There are 8 hidden switches. A switch that is on adds its own fixed numbers to the row, and there is some noise. The rows also spread widely along 13 directions, which tell nothing about the answers.
Some rows, each with its switches (1 for on, 0 for off) after it:
[ -0.6  17.7 -20.7  11.5   9.3  30.6   4.3 -15.4 -16.7  13.8 -52.1 -13.8
   7.1  22.3  -8.3   9.6 -24.0   8.4   5.9  30.2 -11.9   0.3  23.7  -8.2
 -22.7 -17.6 -35.9 -29.9 -41.8   1.0   7.6] : 0 1 0 1 1 0 0 0
[ 32.2  -0.3   8.2 -25.1  -1.6  -5.5 -42.2   4.0  38.1   6.9 -15.8  -4.1
  23.4  22.4  -1.7 -15.3   1.6 -10.7   7.7  18.4  -2.7   8.6  28.6  40.4
 -26.5 -17.4   2.1  63.4  15.8  -7.6  18.9] : 1 1 1 1 0 1 1 0
[-12.5  -6.4 -38.6  -7.0  11.8  -5.2  -1.1 -23.6 -23.9   6.7 -27.4 -43.3
   5.5   6.2  11.9 -40.3  18.6  10.2   2.7 -15.2  14.4  18.6  48.1  19.5
 -10.9 -25.8  16.3   9.7 -39.6  11.6  24.6] : 1 1 0 1 0 0 1 0
[ 19.6  -6.5 -10.4 -12.5 -15.9  -3.2 -31.6 -19.5   2.0  20.1 -37.1 -21.6
 -11.5   6.8   3.2   9.3 -21.6  20.2  11.9  33.6  18.2  -1.7  40.8   3.0
  -8.7   5.0  -8.7  30.7  17.6  -5.8  -1.7] : 1 1 0 0 1 0 1 1
[  4.0 -28.5  13.1 -21.2   9.1  -5.0   3.1 -14.1  10.2  12.4 -14.2 -11.3
   0.2   7.3  15.3  12.5  -3.0  27.4  -6.8  26.7  -7.2  39.4  53.7 -24.6
 -44.2 -17.1   8.1  52.3 -13.3   8.6  -6.2] : 0 0 0 1 0 0 1 0
[ -9.4  -3.4 -13.7  28.7 -24.0   2.9 -44.8  -7.3   2.1   4.9 -20.0 -35.6
 -41.9 -20.4   6.1  38.7 -10.1   7.2  18.6  11.3  19.3 -13.3   5.1  32.9
   0.8  11.8 -17.9 -35.0   3.7   6.8  13.4] : 1 1 0 0 1 0 1 1
[-28.8  10.6 -42.3   1.8 -55.1   0.8 -27.3 -10.0   3.3  13.3 -17.6 -22.8
   4.3 -15.2  -2.0   2.5  -0.6   9.5   1.5 -14.9 -38.1 -26.7   4.1  19.0
 -32.8 -22.0  11.0  -0.2  35.9   6.6   0.1] : 1 0 0 1 1 1 0 0
[  8.7  -4.7   4.4 -21.6  -5.3   6.4 -17.2 -14.4   1.2   6.3 -25.5 -21.5
  28.4  16.2   2.8 -23.4  -2.2  10.7   6.6  16.3  -2.6 -13.7  34.9  42.6
  -7.1 -31.8  -1.1  10.5  -0.7   8.0   4.2] : 1 1 1 1 0 1 0 1
[ -2.7  20.1   2.4  11.9  20.2 -10.9  16.3 -20.5 -22.4 -15.6 -40.0 -23.8
 -20.3  10.0  12.3   5.7  30.8  30.7  25.8 -11.5 -44.4   5.8  17.0  -2.1
  -5.6 -31.3 -17.8 -17.9 -32.1  11.1  12.8] : 1 0 0 0 0 0 0 0
[  7.7  -3.7  18.1   1.8  16.8   0.8 -10.2 -15.7  -6.9   1.7 -26.5 -22.6
 -11.2   8.5  14.2 -10.0  30.5   7.5  22.8 -19.2 -22.9  -1.6   9.6   5.6
 -20.2 -29.4  16.5 -15.9  -7.8   5.3  14.9] : 0 1 0 0 0 0 0 0
[  1.8  -4.2 -45.7   7.1  -4.0  21.6 -16.7 -24.1 -22.0  -1.3 -45.7 -29.5
 -37.3  10.2   7.8 -15.5 -45.0   7.2  27.2   6.0  33.9 -13.7  19.3   6.1
 -10.6  -6.8   2.0  -4.3   2.2  11.5  30.7] : 0 1 0 1 1 1 1 0
[ -5.8 -23.9  24.9  19.9  -7.1  -5.3  13.8   6.2   5.1   7.2   1.5 -34.3
  13.0   8.7  10.9   1.5  14.3  19.0  10.7 -17.0 -38.1   0.9  14.4  38.7
  -5.1 -47.0   4.5 -33.1 -19.6  20.7  18.4] : 0 1 0 1 1 0 1 1
[ 25.0  10.1  -8.5   4.1  21.1   0.4 -15.7 -38.6 -10.3  33.9 -54.1 -12.8
   2.4  31.0   1.0 -40.7  -1.5  18.0  26.2  30.7  12.6 -23.9  42.0  15.1
  16.7 -21.6 -21.1   8.0 -22.0 -12.5  10.4] : 1 1 1 1 1 0 0 0
[  9.8 -14.9   1.6  17.1  15.8   1.8 -10.3 -10.7   0.1   6.2 -18.4 -14.3
 -12.9  14.9  -3.5  -2.2 -24.1   0.9   6.0  15.7  28.2  -3.7   1.7  12.2
  18.1  -5.8 -19.6 -14.5 -12.3  17.1  31.2] : 0 0 0 1 1 0 0 0
[-24.1  -5.4  -8.9  12.0   0.8  11.5  -3.8   6.4  20.8 -26.9  -6.4 -15.7
 -38.5  -8.9  18.7  32.0 -31.8   6.5  24.8  10.2  -1.5 -21.9  14.0  35.0
 -14.6  -8.8 -35.0 -39.4 -10.7  39.1  16.9] : 1 0 0 1 1 0 0 1
[-26.6   9.3  19.0  26.3  17.4 -19.7  32.2 -11.9 -19.8  10.0  -7.7 -12.3
 -18.0  18.2   9.4 -17.4 -33.4  44.5  19.1  13.7   1.7 -29.7  15.2 -24.1
  -7.2 -32.8 -14.1 -14.1 -13.6  14.0   1.5] : 1 0 0 1 0 0 0 0
[ -6.5  48.1  -9.9 -18.5   5.1 -18.7  -8.9 -12.3 -28.6   8.4 -28.8 -33.2
  49.0   8.8 -12.7 -27.1  55.7  21.6 -22.6  14.4   0.8  15.6  28.6  29.7
 -25.3 -41.7   1.3  14.7 -36.5 -13.1 -11.0] : 1 0 1 0 1 0 1 1
[-23.5  34.7  22.5  12.9  18.8 -29.0 -25.5 -12.8 -19.4   7.5  -1.6 -19.2
   0.2   4.7  -4.9 -34.5  11.7  33.9  -3.3  22.1  36.3 -22.7   5.4   8.7
 -31.3 -32.0  11.6  10.1  -6.4 -17.4 -17.1] : 1 0 0 1 1 1 1 0
[  5.3  -6.9 -11.1 -32.8 -19.3  15.4 -28.8   2.9  31.7  24.8 -15.6  -5.8
  25.2  -1.0   7.1   4.7  -3.5 -15.4  -7.8  20.9 -15.8 -18.2  23.2  30.5
 -30.0 -14.9  -5.3  10.3  18.8  -1.8  -5.4] : 0 1 0 0 1 0 0 0
[  7.1   8.7 -20.3 -35.1 -14.3   5.1 -12.3 -41.6 -15.5  30.5 -51.9 -13.4
   6.7  14.9  12.5 -10.4 -20.0  26.2  24.6  49.6  -3.8 -56.4  52.9   8.4
   6.5 -13.6 -37.8  12.7  29.2 -10.8 -32.5] : 1 1 0 1 0 0 0 1
[-27.9  -1.3 -58.4 -15.4 -29.3  43.0  -7.0 -23.6  -7.3  27.8 -42.3 -37.2
  17.8  -4.3  18.2 -41.2  -1.4  -9.0   7.7 -19.3 -18.0 -25.9  49.5  26.3
 -49.1 -45.7  33.8 -26.1 -18.1  14.3  -0.1] : 1 1 0 0 1 1 1 0
[-16.3  29.2  -4.1   7.4  15.4 -45.0   1.3  10.1 -17.3  -1.7   6.9 -27.3
  18.7  15.8 -14.3 -33.8   5.5  22.2 -16.3   2.5  26.7   3.1   2.5  34.0
  10.1 -26.1 -10.6  20.0 -17.0   1.8  20.8] : 1 0 0 1 1 0 1 0
[-16.2 -12.9 -18.6  16.9 -16.2  28.6   3.4 -27.3 -14.7  26.2 -33.7 -17.5
 -15.9   7.7   7.6   0.6 -57.1  17.5  14.7  20.8  11.9 -22.0  22.5 -30.9
 -30.1 -19.2   1.8 -11.4   0.2  10.7   3.1] : 0 0 0 1 0 1 1 0
[ 27.7  19.9  -2.0 -25.6  -3.3   3.9 -16.4  -3.4  12.8  -5.4 -29.3 -10.5
  29.2  17.8  -0.5  -8.7  31.7  -7.0  17.9 -11.7 -48.7 -15.1   2.4  37.6
 -18.0 -39.9  -2.1   8.8  25.0  -2.0  13.9] : 0 0 0 1 1 0 1 1
[ -2.5  22.0 -67.9 -17.7 -24.0  -6.6   9.3   0.3   4.4  -4.9 -33.9 -17.5
  -7.4  11.6  17.3  -6.0 -11.4  12.8  29.2  -3.2 -54.4 -18.4  28.5  32.3
 -14.0 -25.8 -30.0  32.5   7.0   1.8  15.3] : 0 1 0 1 1 1 1 0
[ 44.1   1.7 -16.1 -12.3  14.6  31.2 -10.7 -20.2  -3.3  33.9 -61.8  -5.0
  56.4  56.4 -14.5 -57.9 -23.1 -15.3  10.1  10.6   2.7  -0.8  34.3   4.2
  -9.5 -33.6  -2.5  19.0 -21.1 -13.2  25.9] : 0 1 0 1 1 1 0 1
[-32.6   9.0 -81.2 -16.7 -32.5 -17.7  -6.8   1.6   1.0  10.0 -16.2 -20.7
  -0.9  -7.8  11.3 -11.8 -12.3   4.2  -4.0  -2.5  -5.5   8.0  36.0  11.3
 -30.9  -4.7  -9.3  53.9  -2.1   1.4   9.8] : 0 1 0 1 0 1 0 0

New rows. What belongs after each?
[-41.1  22.3 -26.8  25.2 -20.7 -27.0  14.8  22.4   8.4 -11.4   8.2 -22.9
  -9.7  -6.0   7.1  12.1  -6.4  23.3   9.6  -8.3 -29.3 -13.9   5.1  41.5
 -11.1 -30.6 -27.4 -14.7 -20.7  25.5  22.0] : 1 0 1 1 1 0 0 1
[  3.2   0.8  26.5  -3.5   9.3   6.0   2.8   7.5   2.3  17.4 -17.7 -21.4
  39.1  17.7  -3.3   1.9   1.2  15.6 -16.3  25.5  -6.7  30.0  30.7   0.9
 -43.8 -33.3   2.9   6.2 -33.9  -1.1  -7.2] : 0 1 0 0 1 0 1 1
[ 26.4 -20.0  -1.6   9.3   2.3 -13.1  -8.5   3.6  -2.9 -19.0 -13.6 -36.5
  -6.7  15.0   4.1  -4.9  13.7   3.7  22.7 -45.8 -18.8  38.9   2.9  17.7
  -9.7 -19.2  23.5  16.5   4.2  15.2  57.8] : 0 1 0 1 0 0 1 1
[ -5.3  11.2   4.6  16.3   4.8 -27.2  -8.1 -18.9 -12.9   7.4 -24.1 -23.6
   2.4   4.0  -3.4  23.1  36.3  27.5   0.0  18.9 -22.6  11.4  14.2  17.1
  18.2 -11.1 -43.4  -5.5 -28.2  -0.1   1.3] : 1 0 0 1 0 0 0 0
[  5.4  30.8  -4.3 -29.2  40.3 -37.0  18.3  12.1  -2.4  -4.9  -4.9  -2.2
  17.1  28.7   3.9 -52.5   1.3   8.8   3.8  15.7  12.9 -28.7   9.1  34.1
  17.7 -30.4 -30.4  31.6 -10.9   1.0  12.8] : 0 0 0 0 1 0 0 0
[ 34.1  -2.2  21.3   1.0  -6.0  25.1 -34.8 -22.9  18.5  40.3 -46.6   3.6
  22.8  21.7  -9.9  11.1 -17.4  -5.6  10.2  32.2  -5.9  -8.9  17.9 -21.6
 -22.3  -5.0  -9.8   4.2  15.1 -13.6  -3.8] : 1 0 0 0 0 0 0 1
[ 10.2  42.9 -23.3  24.4   4.6 -32.3 -38.7   2.2   8.5 -16.6 -23.6 -11.8
 -12.3   9.7  -7.3 -19.3  41.8  -2.0  24.3 -33.4 -23.3   8.0 -17.2  23.6
 -17.8 -15.6  -2.6  27.2  -0.5 -15.0  37.7] : 1 0 0 1 1 1 0 0
[-27.2  -8.7  25.4 -38.1  -3.3 -25.2  16.5  -0.9  -9.8   2.5  12.9 -29.3
  28.8   6.5   9.9 -25.7   3.0  46.9 -21.6   7.7  -6.1  13.9  48.2   7.3
 -49.9 -48.7  41.6  40.6   6.6  20.0 -15.1] : 1 1 1 1 0 0 0 0
[  7.0  -7.5 -15.2  31.7 -12.7 -32.9 -37.0  -4.6  20.2  23.0  -2.6 -14.4
 -44.5   4.9   9.2 -19.7 -30.2  15.6  31.9   1.1  28.0 -11.9  16.5  13.0
  -9.4   0.3  10.2  45.6  22.1  -4.7  36.6] : 1 1 1 1 1 0 1 0
[  0.6  24.0 -59.2 -36.4   8.1   8.8   0.1 -17.5  -9.4 -13.4 -44.2  -6.8
  -3.1  15.1  14.4 -33.8  -6.8  -2.9  23.5  -0.1  -8.8 -15.4  31.1   7.4
 -24.9 -19.5 -12.2  34.9   0.2   7.1  13.7] : 0 0 0 1 0 1 0 0
[-10.6  -6.1 -29.5   9.6  -6.7 -22.5 -14.7 -11.7   7.8  -7.6  -7.7 -25.8
 -39.7  -4.3  24.9 -32.5  12.0  20.6  29.8 -31.6  -5.5  -1.7  28.9  32.5
 -23.7 -27.7  30.6  31.0   2.0  18.4  35.0] : 1 0 1 1 1 1 1 0
[-25.6  -9.2  30.0   4.8  20.9  15.5   7.4  -1.7   5.3   5.6 -11.7 -20.6
  18.9  14.1  15.5 -21.6  -7.5  20.8   1.1  17.1  -4.9   2.0  46.5  17.9
 -49.7 -49.3   9.9 -23.7 -46.7  20.1  -8.2] : 1 1 0 1 1 1 0 1
[-46.3  30.2 -48.3 -25.7 -18.2  -7.4  18.2  -9.3 -19.7   8.4 -20.3 -29.3
  27.4  -8.4  13.9 -14.5  34.0  21.9  -9.3   1.7 -39.0 -12.3  36.8  28.4
 -42.0 -47.8  -8.5  -2.1 -27.5   3.7 -19.9] : 0 1 1 1 0 0 0 0
[ 21.7  18.5 -19.3   5.9   0.6  11.2 -21.3 -15.1   4.4  16.3 -43.7  -2.8
  24.9  30.1 -16.8 -26.7 -20.7 -17.0  17.8   7.9  -6.9 -34.2  -2.9  22.6
  15.1 -18.9 -29.6   1.9   5.1  -7.5  27.7] : 1 0 0 1 0 1 0 0
[ 22.5   0.5 -43.7 -28.0 -49.2  20.9 -23.4 -31.4 -21.0   4.3 -69.4 -38.4
  10.1   7.6  -1.1  22.2   8.3  21.1  12.0  -0.8 -48.7  11.4  38.9  15.9
  -8.1 -10.5  -0.2  10.1  26.5   3.7   2.7] : 1 1 0 0 1 1 0 1
[-14.8 -24.9 -31.8  -2.6 -53.5  12.3 -32.6 -21.4   4.2  36.3 -23.7 -26.6
   4.7 -14.6   6.5   9.5  -7.4   7.3  -3.3   9.3  -9.3  -9.9  23.8  19.9
 -19.9  -7.3  11.4   4.4  21.6   6.0   1.6] : 0 1 1 1 0 1 0 0
[ 43.3 -27.6  44.9  18.2   2.8  -3.0   2.6  -8.0  26.6  18.6 -23.5 -11.7
   0.6  25.9   8.1  16.1   6.2  18.5  27.6   9.6 -42.4   3.3  15.7  18.7
  18.9 -30.9 -12.1  -1.8  -6.2   7.7  25.1] : 0 0 1 0 1 0 1 1
[ 22.3  -3.6  14.9  -3.5  36.9 -12.1 -20.8 -31.1 -20.4   1.3 -39.0 -26.1
 -14.9  18.7   2.3 -18.8  16.9  17.3  12.8  13.0  27.6  19.8  31.8   1.8
   5.9  -3.6  -1.4  14.5 -23.7   0.7  18.5] : 1 1 0 0 0 0 0 0
[  4.7 -24.4  -5.6  -3.2   3.6 -11.0  10.6 -36.0 -38.7   1.2 -30.8 -33.9
 -42.1  13.3  15.4 -12.7 -32.0  44.7  26.8  -1.5  18.5  -5.0  24.9 -25.2
   2.7 -11.7  14.1  15.2  23.5  18.2  16.2] : 0 1 0 1 0 0 0 0
[-14.5  42.7 -31.0  15.5 -42.0 -33.7 -15.4  -2.5  -7.7  47.6 -16.4 -25.9
  32.9   3.0 -12.9 -16.2   5.1  11.4   5.8  15.6  -6.8 -50.2  -0.2  42.3
  17.2 -21.6 -32.9   5.6  10.2 -27.7  -4.6] : 1 1 1 0 0 0 1 1
[ 18.9  19.6   1.9 -32.9  10.3   5.4 -12.7 -23.9 -28.1  -0.6 -44.7 -24.6
  35.3  26.6 -13.7 -20.5   7.6  24.4 -11.1  32.3   7.7   8.4  34.9  26.8
 -10.1 -28.2  -5.9  16.2  -8.8   0.1   0.2] : 1 1 1 1 1 0 0 0
[ 13.3 -24.0   6.6 -15.2 -19.2  17.0 -23.3 -15.4  24.5  23.2 -35.8  -6.7
  13.7   8.0   4.4  31.1 -18.3   6.4  -2.4  39.0 -13.0  15.0  44.2  -4.0
 -21.2  -1.4 -15.2  24.1  -2.5   7.9  -7.7] : 1 0 0 0 0 1 0 1
[-12.6  26.1 -14.5 -36.4  18.7 -11.2 -18.1 -16.9 -18.5   5.7 -22.9 -18.3
  25.3   7.6   0.4 -22.9   4.8  11.9 -13.7  40.1  31.1 -17.9  36.5  23.8
 -12.8 -15.4 -21.4  21.0  -8.1  -6.2 -21.1] : 1 1 0 1 0 0 0 0
[ 19.6 -28.8  -6.0  -5.6 -25.1  18.6 -19.9 -37.5  -9.8  12.4 -45.3 -34.1
  10.6  12.4   5.4 -11.1  21.2  18.9  15.1 -19.3 -46.6   7.8  35.4  19.2
  -7.8 -33.1  28.3  -5.0  11.7  12.3  14.8] : 1 1 0 1 1 1 0 0
[ -9.8  14.0 -40.3  -5.2 -29.2 -15.9   9.6 -11.9 -24.9  -6.2 -30.7 -37.9
 -16.6   2.1   9.0  11.5 -12.8  32.2  24.3  -3.2 -27.8 -29.9  17.4  38.0
  24.4 -12.6 -32.1 -15.7  14.7  16.5   9.7] : 1 1 0 0 1 0 0 1
[  8.7 -22.6  19.8  -9.0   1.8   6.5  -1.7 -17.9 -10.0  -3.8 -27.5 -23.1
 -14.8  16.3   4.0   9.6 -41.6  36.5   0.5  31.9  20.8  12.3  36.9  -7.9
  -9.6  -8.8   2.7  13.4   2.8  22.1   2.3] : 1 0 0 0 1 1 0 1
[ 16.0 -11.7  -6.2  -3.2 -25.8  20.7  10.1  -2.1   5.4 -16.1 -37.6 -25.1
  -5.4  18.4   3.6  34.8 -27.1  28.0  20.8  -0.9 -50.9  18.3  30.7  11.9
 -27.0 -22.3  -6.0  -1.5  10.3  30.2  27.6] : 1 1 1 1 1 0 0 1
[  0.9   3.3 -26.8 -52.9  -8.8  14.8 -38.8  11.5  42.2  10.7 -13.4 -11.2
  49.6   2.1   5.7 -17.2  13.8 -30.6 -22.8  24.5 -10.5  -0.5  45.3  69.4
 -40.0 -21.0  -6.3  35.1 -10.2   2.0  -1.1] : 1 1 0 0 1 1 1 0
[  5.5 -21.6 -25.2  -5.4  18.4  21.0 -24.2 -47.0 -20.5  -5.9 -50.1 -33.1
 -20.4   1.4  18.3 -17.7  28.0   1.1  18.4   0.3  17.8   6.1  32.4  35.2
   8.5 -15.6   5.8 -19.9 -34.5  24.9  27.8] : 0 0 1 1 0 1 0 0
[ -6.9 -33.4   9.4 -20.0  -3.0   5.6  -0.8 -23.3  -6.3  10.6 -18.4 -22.2
  -0.8   2.1  21.2 -16.9   7.7  32.6  -1.7  -8.4  -3.7  21.9  50.4 -23.6
 -55.2 -36.0  51.9  20.6   7.8  18.3  -6.3] : 0 0 0 1 1 0 0 1
[ 17.6  -1.0 -40.7  -8.5 -39.2 -15.8   1.7  -2.0  -3.2  -4.1 -20.5 -30.1
 -13.7  16.4   0.5  -3.6 -35.4  26.2  24.8 -11.2 -24.1 -12.8  17.0  34.3
  15.7 -14.5  -7.9  34.1  42.5  16.4  43.2] : 1 1 1 1 1 0 1 0
[  6.2  -0.5 -34.0 -14.5 -27.8   6.1   4.9  -6.8  23.5  49.1 -31.6   6.7
  25.7  16.3  -0.8   5.9 -38.0  -2.8   4.1  33.3 -31.4 -30.7  21.4  -7.6
  -0.2 -12.0 -43.5  23.0  12.9  -7.5  -1.9] : 0 0 0 0 0 0 0 0
[-34.8  16.1  10.9 -10.0 -20.8 -12.6 -25.8 -22.2 -28.7  -5.1 -10.1 -26.0
 -17.6 -15.8   5.7  19.4  -2.9  52.7  -6.8  30.5  18.6 -14.0  23.7  -3.6
 -45.2 -13.9  12.5   5.5  26.1   5.5 -41.0] : 1 0 0 1 1 1 0 1
[  9.4   2.2  17.1   6.5  16.2   8.0  -8.2 -45.4 -21.0  25.4 -50.6 -18.7
 -17.1  18.3  20.6 -24.2  11.7  32.9  41.2  17.2  -6.7 -37.1  35.6  -7.1
  -8.4 -33.6  -2.7 -25.6  -4.5 -10.7 -14.5] : 0 1 0 1 1 0 0 1
[ -7.5  -8.5  10.7  25.7 -42.8  -3.9 -11.6   9.8   6.8  18.0  -9.7 -31.7
  23.8   8.3  -5.3  -3.9  13.7  14.9  -0.2 -45.7 -52.5  24.3   3.1   0.1
 -54.4 -41.9  50.5  -0.7   9.7   3.5  20.3] : 1 1 0 0 1 1 0 1
